The rows are grouped in 3 ways, from coarse to fine. Each group lies inside one group of the grouping before and may be the whole of it. The rows also spread widely along 11 directions, which tell nothing about the answers.
In the rows, zero is written as 100.
Some rows, each with its group in each grouping after it:
[74, 76, 114, 95, 90, 92, 120, 110, 80, 74, 101, 120, 85, 74, 139, 85, 89, 100, 118, 114, 75, 78, 110, 136, 77, 75, 123, 86, 97, 119, 89] => rud Z_212 Z_254
[96, 84, 112, 117, 118, 54, 102, 76, 92, 90, 124, 88, 119, 85, 81, 112, 93, 115, 134, 101, 99, 72, 116, 114, 121, 70, 80, 93, 117, 101, 88] => rud Z_264 Z_761
[110, 77, 115, 103, 79, 131, 124, 93, 116, 105, 78, 107, 65, 117, 131, 71, 109, 116, 104, 119, 89, 76, 109, 93, 104, 140, 131, 110, 115, 99, 75] => vev Z_600 Z_131
[99, 91, 98, 79, 74, 83, 127, 81, 95, 109, 99, 101, 100, 78, 99, 131, 119, 115, 113, 108, 101, 105, 97, 136, 80, 72, 111, 84, 108, 108, 123] => Kol Z_2 Z_731
[105, 94, 79, 103, 120, 131, 82, 124, 116, 75, 81, 109, 54, 125, 116, 102, 123, 94, 104, 92, 136, 163, 115, 89, 58, 106, 90, 127, 66, 86, 140] => visar Z_100 Z_969
[97, 73, 128, 79, 68, 119, 104, 96, 117, 118, 87, 103, 91, 98, 122, 76, 89, 104, 83, 100, 83, 76, 90, 103, 116, 117, 159, 103, 108, 141, 77] => vev Z_600 Z_426
[99, 114, 86, 118, 106, 115, 87, 87, 98, 93, 104, 104, 122, 92, 110, 107, 103, 109, 101, 106, 92, 89, 105, 87, 124, 126, 88, 98, 120, 87, 76] => rud Z_810 Z_246
[104, 62, 71, 109, 105, 81, 84, 64, 128, 119, 104, 112, 91, 123, 82, 99, 94, 107, 121, 57, 119, 96, 100, 82, 98, 92, 97, 114, 112, 100, 132] => Kol Z_43 Z_984
[102, 88, 93, 107, 107, 73, 80, 77, 99, 101, 120, 90, 125, 89, 78, 129, 108, 109, 112, 79, 113, 104, 104, 110, 117, 74, 89, 99, 107, 103, 113] => rud Z_212 Z_369
[120, 90, 112, 94, 128, 74, 80, 95, 112, 129, 92, 87, 95, 125, 58, 113, 95, 101, 97, 62, 140, 126, 112, 86, 111, 97, 73, 127, 100, 102, 168] => rud Z_264 Z_373
[117, 95, 106, 100, 97, 66, 142, 101, 110, 94, 106, 104, 75, 96, 81, 101, 113, 105, 121, 106, 88, 101, 136, 121, 63, 105, 73, 107, 104, 96, 122] => vev Z_489 Z_684
[107, 92, 95, 96, 93, 98, 77, 79, 134, 110, 102, 134, 87, 132, 101, 80, 113, 110, 105, 92, 103, 80, 121, 56, 109, 117, 120, 115, 95, 116, 88] => Kol Z_990 Z_958
[112, 115, 131, 99, 88, 94, 122, 123, 102, 107, 104, 79, 122, 88, 81, 102, 91, 96, 62, 107, 76, 97, 100, 115, 111, 121, 98, 99, 128, 101, 80] => rud Z_810 Z_713
[109, 112, 88, 93, 77, 114, 103, 78, 107, 116, 96, 107, 102, 107, 101, 118, 128, 122, 96, 106, 109, 115, 103, 90, 107, 109, 101, 95, 113, 92, 113] => visar Z_611 Z_53
[98, 107, 108, 74, 98, 89, 96, 106, 110, 118, 92, 131, 82, 105, 103, 59, 66, 89, 94, 97, 81, 72, 119, 72, 92, 122, 99, 106, 105, 124, 136] => visar Z_100 Z_781
[91, 82, 117, 111, 108, 65, 93, 138, 106, 79, 123, 105, 110, 92, 74, 86, 66, 74, 83, 79, 81, 97, 113, 115, 86, 79, 98, 98, 101, 128, 95] => rud Z_810 Z_567
[90, 86, 89, 117, 105, 65, 142, 89, 82, 83, 122, 96, 106, 70, 103, 121, 99, 105, 135, 117, 87, 86, 108, 146, 68, 77, 69, 75, 120, 78, 108] => Kol Z_990 Z_661
[115, 61, 114, 100, 100, 82, 105, 62, 126, 104, 104, 109, 53, 125, 99, 90, 133, 131, 153, 112, 119, 72, 127, 86, 115, 85, 130, 119, 95, 111, 77] => Kol Z_2 Z_76
[91, 75, 69, 135, 143, 97, 53, 112, 117, 72, 117, 114, 88, 119, 95, 81, 70, 79, 114, 68, 117, 113, 118, 76, 83, 96, 75, 118, 85, 94, 120] => visar Z_63 Z_594
[99, 88, 108, 72, 141, 74, 82, 93, 118, 106, 123, 73, 85, 77, 98, 82, 72, 80, 124, 71, 98, 89, 114, 110, 101, 115, 88, 122, 101, 127, 138] => visar Z_100 Z_350
[67, 91, 109, 123, 134, 117, 69, 127, 74, 57, 91, 114, 91, 93, 132, 88, 81, 89, 123, 125, 119, 101, 109, 93, 103, 83, 99, 94, 78, 92, 87] => visar Z_611 Z_986
[86, 83, 110, 134, 114, 123, 81, 102, 82, 103, 73, 105, 115, 103, 117, 89, 67, 99, 103, 112, 110, 69, 83, 76, 128, 122, 100, 93, 120, 87, 92] => vev Z_489 Z_379
[75, 62, 95, 126, 107, 102, 99, 102, 74, 92, 101, 90, 127, 74, 117, 104, 62, 94, 101, 89, 93, 84, 73, 127, 104, 84, 105, 76, 128, 96, 105] => rud Z_212 Z_884
[91, 140, 106, 97, 106, 117, 87, 119, 84, 67, 88, 129, 103, 101, 117, 109, 119, 106, 99, 127, 102, 110, 123, 84, 99, 112, 82, 106, 80, 92, 96] => rud Z_787 Z_871
[91, 88, 100, 132, 121, 105, 80, 99, 96, 100, 102, 87, 137, 86, 97, 94, 58, 87, 97, 89, 96, 67, 87, 92, 128, 129, 76, 92, 136, 91, 90] => vev Z_600 Z_991
[100, 104, 112, 80, 75, 69, 110, 82, 99, 108, 113, 99, 132, 67, 82, 122, 100, 108, 96, 97, 83, 86, 104, 128, 107, 83, 104, 83, 115, 127, 106] => vev Z_600 Z_426
[91, 67, 83, 129, 74, 140, 132, 92, 77, 85, 80, 98, 93, 96, 138, 128, 123, 124, 107, 119, 106, 120, 79, 132, 85, 88, 118, 79, 118, 66, 90] => rud Z_212 Z_884
[103, 87, 118, 64, 78, 107, 84, 89, 137, 112, 114, 77, 100, 85, 108, 90, 106, 96, 89, 88, 86, 98, 93, 106, 119, 106, 158, 111, 101, 155, 71] => visar Z_100 Z_781
[104, 76, 102, 103, 82, 106, 104, 99, 124, 90, 95, 118, 72, 111, 109, 87, 118, 105, 111, 102, 93, 101, 120, 93, 84, 106, 129, 114, 88, 119, 82] => vev Z_489 Z_684
[95, 87, 102, 127, 82, 109, 133, 107, 73, 93, 95, 73, 118, 87, 97, 146, 110, 117, 96, 125, 117, 129, 78, 139, 94, 74, 91, 70, 123, 63, 101] => visar Z_611 Z_53
[112, 52, 66, 153, 99, 114, 92, 102, 132, 87, 108, 84, 106, 116, 85, 105, 101, 89, 92, 64, 100, 124, 85, 105, 80, 115, 105, 101, 121, 87, 84] => vev Z_489 Z_379
[90, 103, 85, 117, 122, 114, 124, 92, 73, 106, 86, 91, 110, 84, 123, 104, 75, 104, 106, 104, 94, 87, 92, 112, 94, 135, 49, 91, 140, 57, 138] => rud Z_264 Z_761
[97, 97, 94, 97, 116, 89, 91, 111, 101, 63, 118, 95, 102, 79, 101, 121, 120, 91, 107, 87, 102, 136, 118, 134, 76, 83, 90, 106, 83, 113, 113] => rud Z_212 Z_884
[86, 71, 61, 108, 118, 121, 59, 84, 112, 103, 101, 105, 117, 86, 117, 95, 70, 80, 105, 50, 102, 98, 84, 97, 100, 123, 95, 105, 111, 114, 132] => vev Z_600 Z_991
[119, 105, 78, 100, 121, 80, 91, 101, 135, 74, 132, 104, 82, 108, 86, 94, 122, 94, 113, 69, 86, 116, 137, 98, 73, 122, 69, 129, 92, 107, 106] => rud Z_787 Z_871
[102, 117, 113, 94, 104, 127, 92, 104, 94, 104, 80, 91, 114, 92, 109, 114, 103, 103, 82, 107, 113, 110, 96, 96, 117, 133, 92, 107, 107, 92, 114] => vev Z_600 Z_426
[73, 97, 100, 114, 113, 86, 79, 116, 76, 70, 100, 136, 103, 91, 109, 89, 78, 93, 117, 116, 103, 90, 119, 91, 93, 67, 92, 81, 86, 102, 103] => visar Z_611 Z_986
[97, 103, 81, 59, 106, 98, 111, 81, 116, 97, 101, 132, 57, 84, 133, 84, 118, 99, 133, 95, 86, 95, 131, 111, 60, 120, 100, 114, 84, 123, 142] => Kol Z_2 Z_76
[115, 114, 92, 94, 102, 59, 112, 98, 128, 81, 119, 144, 71, 112, 82, 76, 117, 99, 119, 107, 78, 84, 155, 85, 63, 107, 75, 109, 97, 107, 104] => Kol Z_2 Z_731
[105, 72, 86, 106, 91, 103, 104, 117, 121, 86, 108, 120, 71, 116, 106, 82, 106, 91, 91, 76, 87, 122, 116, 107, 60, 101, 110, 114, 91, 108, 113] => rud Z_212 Z_369
[90, 88, 55, 105, 121, 95, 83, 84, 104, 88, 119, 95, 107, 75, 109, 109, 84, 86, 123, 71, 98, 110, 99, 115, 80, 98, 73, 95, 109, 98, 138] => visar Z_100 Z_781
[126, 127, 115, 95, 122, 82, 98, 78, 106, 88, 116, 75, 104, 95, 78, 133, 148, 118, 118, 111, 117, 115, 133, 106, 121, 113, 66, 117, 103, 87, 101] => rud Z_212 Z_884

New rows, each followed by its group in each grouping:
[110, 90, 97, 105, 63, 105, 112, 66, 110, 117, 85, 134, 93, 118, 99, 98, 115, 130, 112, 110, 98, 74, 114, 79, 113, 109, 111, 93, 118, 98, 94] => vev Z_600 Z_991
[110, 104, 150, 103, 114, 95, 108, 113, 94, 91, 92, 92, 73, 115, 94, 102, 115, 116, 116, 132, 122, 97, 129, 95, 125, 101, 97, 119, 91, 92, 86] => rud Z_810 Z_567
[89, 84, 71, 121, 93, 147, 100, 81, 98, 114, 74, 126, 93, 119, 144, 87, 91, 113, 102, 107, 102, 77, 82, 72, 102, 139, 107, 92, 124, 71, 100] => Kol Z_990 Z_958
[85, 113, 115, 84, 122, 116, 81, 125, 96, 80, 92, 93, 115, 69, 122, 92, 78, 75, 86, 100, 93, 101, 103, 116, 100, 129, 98, 110, 94, 122, 111] => vev Z_600 Z_131
[98, 87, 123, 114, 139, 52, 73, 108, 111, 68, 135, 72, 120, 89, 68, 119, 100, 88, 122, 92, 118, 102, 115, 117, 112, 68, 87, 108, 87, 114, 76] => Kol Z_990 Z_958
[84, 62, 113, 104, 86, 109, 82, 97, 92, 120, 70, 112, 102, 106, 105, 103, 78, 106, 102, 93, 125, 93, 82, 89, 116, 78, 138, 100, 96, 121, 121] => vev Z_489 Z_684
[90, 100, 143, 77, 89, 86, 91, 99, 101, 107, 95, 111, 91, 98, 102, 83, 90, 110, 110, 127, 97, 67, 116, 83, 126, 83, 133, 100, 95, 129, 83] => visar Z_100 Z_350
[92, 87, 110, 101, 131, 108, 71, 98, 110, 90, 114, 81, 95, 89, 117, 85, 88, 92, 116, 93, 108, 94, 102, 97, 123, 114, 106, 112, 98, 116, 89] => visar Z_611 Z_53
[97, 112, 96, 125, 103, 120, 104, 135, 81, 79, 88, 108, 111, 105, 102, 115, 102, 90, 70, 108, 107, 133, 100, 104, 78, 109, 73, 98, 104, 66, 118] => rud Z_212 Z_369
[108, 96, 114, 110, 88, 145, 82, 110, 117, 107, 70, 104, 93, 138, 110, 94, 117, 109, 65, 103, 115, 121, 96, 66, 122, 128, 131, 119, 101, 98, 78] => rud Z_264 Z_373
[93, 65, 116, 90, 110, 78, 100, 86, 103, 105, 96, 118, 67, 107, 113, 73, 85, 106, 131, 90, 99, 76, 120, 99, 101, 83, 115, 111, 92, 126, 118] => rud Z_264 Z_373
[87, 93, 97, 101, 108, 102, 107, 90, 88, 82, 100, 129, 72, 95, 133, 89, 99, 112, 137, 116, 93, 78, 129, 100, 96, 101, 94, 102, 96, 99, 102] => rud Z_810 Z_567
[86, 84, 102, 84, 102, 124, 117, 70, 89, 103, 92, 92, 87, 63, 152, 97, 93, 110, 139, 112, 90, 68, 96, 129, 110, 128, 106, 98, 115, 106, 105] => vev Z_600 Z_991
[92, 55, 72, 124, 62, 111, 124, 77, 93, 103, 84, 126, 93, 101, 117, 114, 106, 122, 121, 102, 96, 98, 88, 118, 76, 78, 124, 75, 116, 93, 106] => vev Z_489 Z_379
[124, 96, 129, 90, 77, 109, 131, 104, 124, 102, 109, 76, 79, 103, 104, 98, 137, 110, 85, 111, 84, 108, 112, 119, 102, 125, 126, 117, 109, 107, 67] => rud Z_212 Z_369
[96, 99, 43, 93, 76, 104, 95, 72, 107, 106, 99, 135, 100, 97, 109, 117, 112, 110, 105, 79, 99, 122, 102, 96, 65, 89, 91, 85, 106, 97, 148] => visar Z_100 Z_969
[110, 119, 74, 54, 93, 105, 115, 86, 131, 104, 105, 130, 64, 89, 126, 81, 124, 94, 106, 92, 71, 102, 129, 105, 56, 143, 94, 115, 98, 121, 134] => Kol Z_2 Z_731
[114, 100, 69, 92, 72, 67, 93, 91, 121, 113, 96, 158, 98, 121, 60, 105, 109, 101, 92, 67, 97, 119, 127, 83, 57, 87, 87, 99, 94, 120, 164] => vev Z_489 Z_379
[90, 93, 142, 87, 88, 96, 117, 125, 96, 72, 80, 111, 68, 108, 106, 116, 133, 113, 115, 134, 128, 130, 117, 121, 82, 58, 130, 111, 61, 108, 92] => Kol Z_43 Z_984
[103, 106, 74, 76, 60, 104, 125, 95, 133, 115, 100, 137, 92, 104, 110, 78, 102, 98, 73, 81, 60, 97, 104, 97, 58, 131, 113, 102, 119, 116, 115] => Kol Z_43 Z_984
[102, 108, 81, 93, 92, 156, 104, 102, 110, 86, 70, 130, 63, 114, 147, 91, 128, 106, 97, 110, 102, 124, 116, 89, 74, 149, 103, 117, 87, 87, 114] => vev Z_600 Z_426
[97, 80, 127, 105, 102, 138, 81, 112, 99, 101, 90, 56, 114, 91, 115, 121, 104, 101, 82, 100, 123, 125, 68, 119, 137, 103, 143, 112, 100, 110, 68] => rud Z_810 Z_246
[92, 92, 128, 91, 114, 99, 64, 119, 101, 76, 101, 91, 102, 95, 101, 111, 114, 93, 97, 95, 124, 125, 108, 108, 114, 77, 126, 117, 70, 129, 89] => rud Z_212 Z_254
[98, 71, 98, 118, 108, 57, 105, 89, 94, 82, 111, 117, 95, 97, 80, 107, 92, 107, 135, 92, 109, 91, 125, 114, 85, 62, 78, 92, 98, 99, 119] => vev Z_600 Z_426
[94, 80, 82, 117, 114, 135, 88, 93, 100, 104, 89, 69, 104, 94, 119, 112, 90, 98, 102, 91, 119, 114, 72, 103, 109, 119, 98, 102, 120, 78, 111] => visar Z_100 Z_781
[107, 99, 97, 86, 104, 76, 112, 76, 94, 86, 111, 103, 80, 84, 101, 130, 134, 120, 144, 103, 111, 117, 133, 129, 92, 69, 89, 106, 84, 102, 116] => rud Z_810 Z_713
[91, 71, 95, 85, 129, 94, 74, 116, 109, 99, 91, 110, 83, 97, 104, 78, 62, 73, 103, 56, 112, 112, 107, 108, 73, 108, 94, 122, 84, 128, 172] => vev Z_600 Z_131
[97, 51, 88, 92, 97, 79, 62, 76, 117, 124, 100, 125, 76, 127, 81, 93, 91, 108, 122, 60, 136, 109, 106, 79, 103, 55, 129, 107, 84, 129, 147] => visar Z_611 Z_986
[89, 117, 78, 108, 135, 93, 87, 96, 83, 77, 101, 133, 95, 93, 119, 89, 92, 97, 124, 100, 97, 87, 132, 88, 84, 116, 49, 102, 102, 81, 137] => rud Z_212 Z_254
[81, 88, 126, 100, 92, 81, 72, 89, 84, 84, 92, 123, 117, 88, 97, 117, 100, 113, 129, 117, 121, 82, 115, 98, 130, 51, 121, 91, 79, 129, 84] => vev Z_600 Z_991
[97, 79, 103, 126, 90, 110, 104, 106, 106, 104, 91, 73, 125, 106, 85, 126, 98, 103, 78, 90, 119, 119, 69, 112, 105, 92, 109, 97, 121, 81, 91] => Kol Z_43 Z_984
[71, 74, 108, 106, 136, 120, 68, 115, 93, 81, 100, 81, 107, 81, 134, 98, 71, 79, 109, 93, 116, 97, 79, 113, 110, 102, 116, 107, 90, 112, 95] => Kol Z_990 Z_958
[100, 108, 103, 103, 128, 84, 100, 115, 84, 83, 95, 92, 93, 94, 85, 123, 98, 96, 116, 109, 128, 129, 116, 112, 81, 84, 57, 103, 90, 77, 148] => visar Z_100 Z_781
[90, 98, 83, 92, 92, 97, 108, 116, 94, 112, 105, 115, 117, 81, 106, 88, 64, 78, 65, 70, 67, 99, 91, 118, 68, 119, 84, 90, 124, 108, 151] => rud Z_212 Z_369
[98, 111, 116, 90, 98, 85, 83, 112, 99, 83, 84, 143, 88, 110, 91, 100, 113, 101, 111, 113, 114, 109, 134, 84, 87, 81, 102, 108, 66, 123, 120] => vev Z_489 Z_379
[108, 77, 75, 97, 91, 129, 94, 108, 122, 125, 93, 93, 93, 113, 99, 106, 92, 89, 64, 50, 106, 138, 80, 104, 81, 128, 109, 117, 114, 105, 148] => rud Z_810 Z_567
[102, 77, 89, 156, 138, 100, 80, 142, 110, 48, 102, 102, 97, 122, 83, 91, 87, 75, 95, 85, 115, 127, 120, 96, 69, 107, 66, 113, 94, 74, 98] => vev Z_600 Z_131
[93, 97, 78, 102, 104, 112, 111, 77, 99, 102, 108, 87, 102, 76, 126, 102, 90, 105, 118, 102, 83, 83, 94, 111, 97, 124, 87, 89, 132, 84, 106] => visar Z_100 Z_350
[100, 92, 86, 125, 83, 133, 106, 103, 91, 109, 82, 93, 111, 110, 104, 119, 102, 109, 77, 107, 117, 123, 76, 97, 101, 109, 98, 83, 127, 64, 107] => visar Z_611 Z_986
[100, 75, 135, 99, 90, 75, 108, 112, 83, 121, 91, 80, 114, 102, 69, 121, 78, 107, 89, 88, 120, 102, 79, 118, 111, 66, 107, 98, 111, 107, 130] => rud Z_787 Z_871
[103, 89, 60, 99, 92, 135, 83, 82, 146, 99, 112, 111, 85, 108, 130, 65, 101, 93, 93, 76, 68, 92, 104, 74, 89, 153, 122, 112, 118, 110, 78] => visar Z_100 Z_350
[115, 104, 79, 130, 99, 137, 123, 104, 119, 83, 103, 78, 106, 107, 112, 110, 126, 105, 78, 100, 87, 127, 97, 108, 84, 147, 82, 106, 130, 62, 72] => rud Z_264 Z_761
[74, 88, 76, 108, 123, 116, 101, 75, 78, 87, 94, 114, 94, 70, 149, 100, 89, 104, 142, 115, 97, 68, 96, 110, 97, 112, 89, 89, 111, 87, 110] => Kol Z_2 Z_76
[101, 129, 105, 75, 109, 84, 96, 105, 89, 132, 83, 114, 109, 98, 82, 95, 65, 92, 83, 97, 106, 94, 106, 78, 97, 120, 60, 99, 117, 95, 178] => visar Z_100 Z_781
[110, 60, 137, 105, 107, 78, 100, 120, 111, 109, 91, 111, 56, 135, 81, 71, 83, 101, 108, 88, 114, 94, 121, 87, 102, 83, 121, 124, 87, 116, 109] => rud Z_810 Z_713
[104, 85, 98, 79, 114, 82, 105, 92, 125, 111, 137, 55, 101, 64, 100, 89, 82, 80, 103, 69, 73, 95, 96, 137, 94, 124, 97, 104, 124, 125, 110] => visar Z_611 Z_986
[108, 120, 87, 106, 108, 128, 86, 76, 91, 94, 76, 130, 80, 130, 119, 114, 139, 135, 129, 120, 131, 105, 124, 60, 117, 118, 79, 117, 90, 67, 114] => rud Z_787 Z_871
[134, 100, 112, 89, 85, 88, 119, 72, 124, 140, 99, 73, 89, 118, 66, 116, 118, 125, 98, 95, 113, 103, 106, 91, 113, 117, 92, 110, 130, 84, 125] => visar Z_100 Z_350
[93, 93, 96, 83, 104, 146, 117, 98, 93, 98, 70, 106, 59, 100, 156, 97, 116, 110, 111, 108, 106, 122, 103, 114, 82, 127, 110, 114, 91, 94, 128] => rud Z_264 Z_373
[91, 97, 107, 78, 103, 92, 111, 74, 97, 99, 106, 107, 85, 81, 131, 100, 109, 115, 137, 117, 96, 73, 113, 113, 103, 102, 106, 99, 98, 110, 99] => Kol Z_990 Z_958
[86, 89, 111, 98, 133, 93, 66, 101, 115, 80, 116, 99, 86, 90, 118, 66, 76, 87, 126, 97, 92, 71, 120, 83, 115, 108, 110, 114, 93, 123, 80] => visar Z_100 Z_350
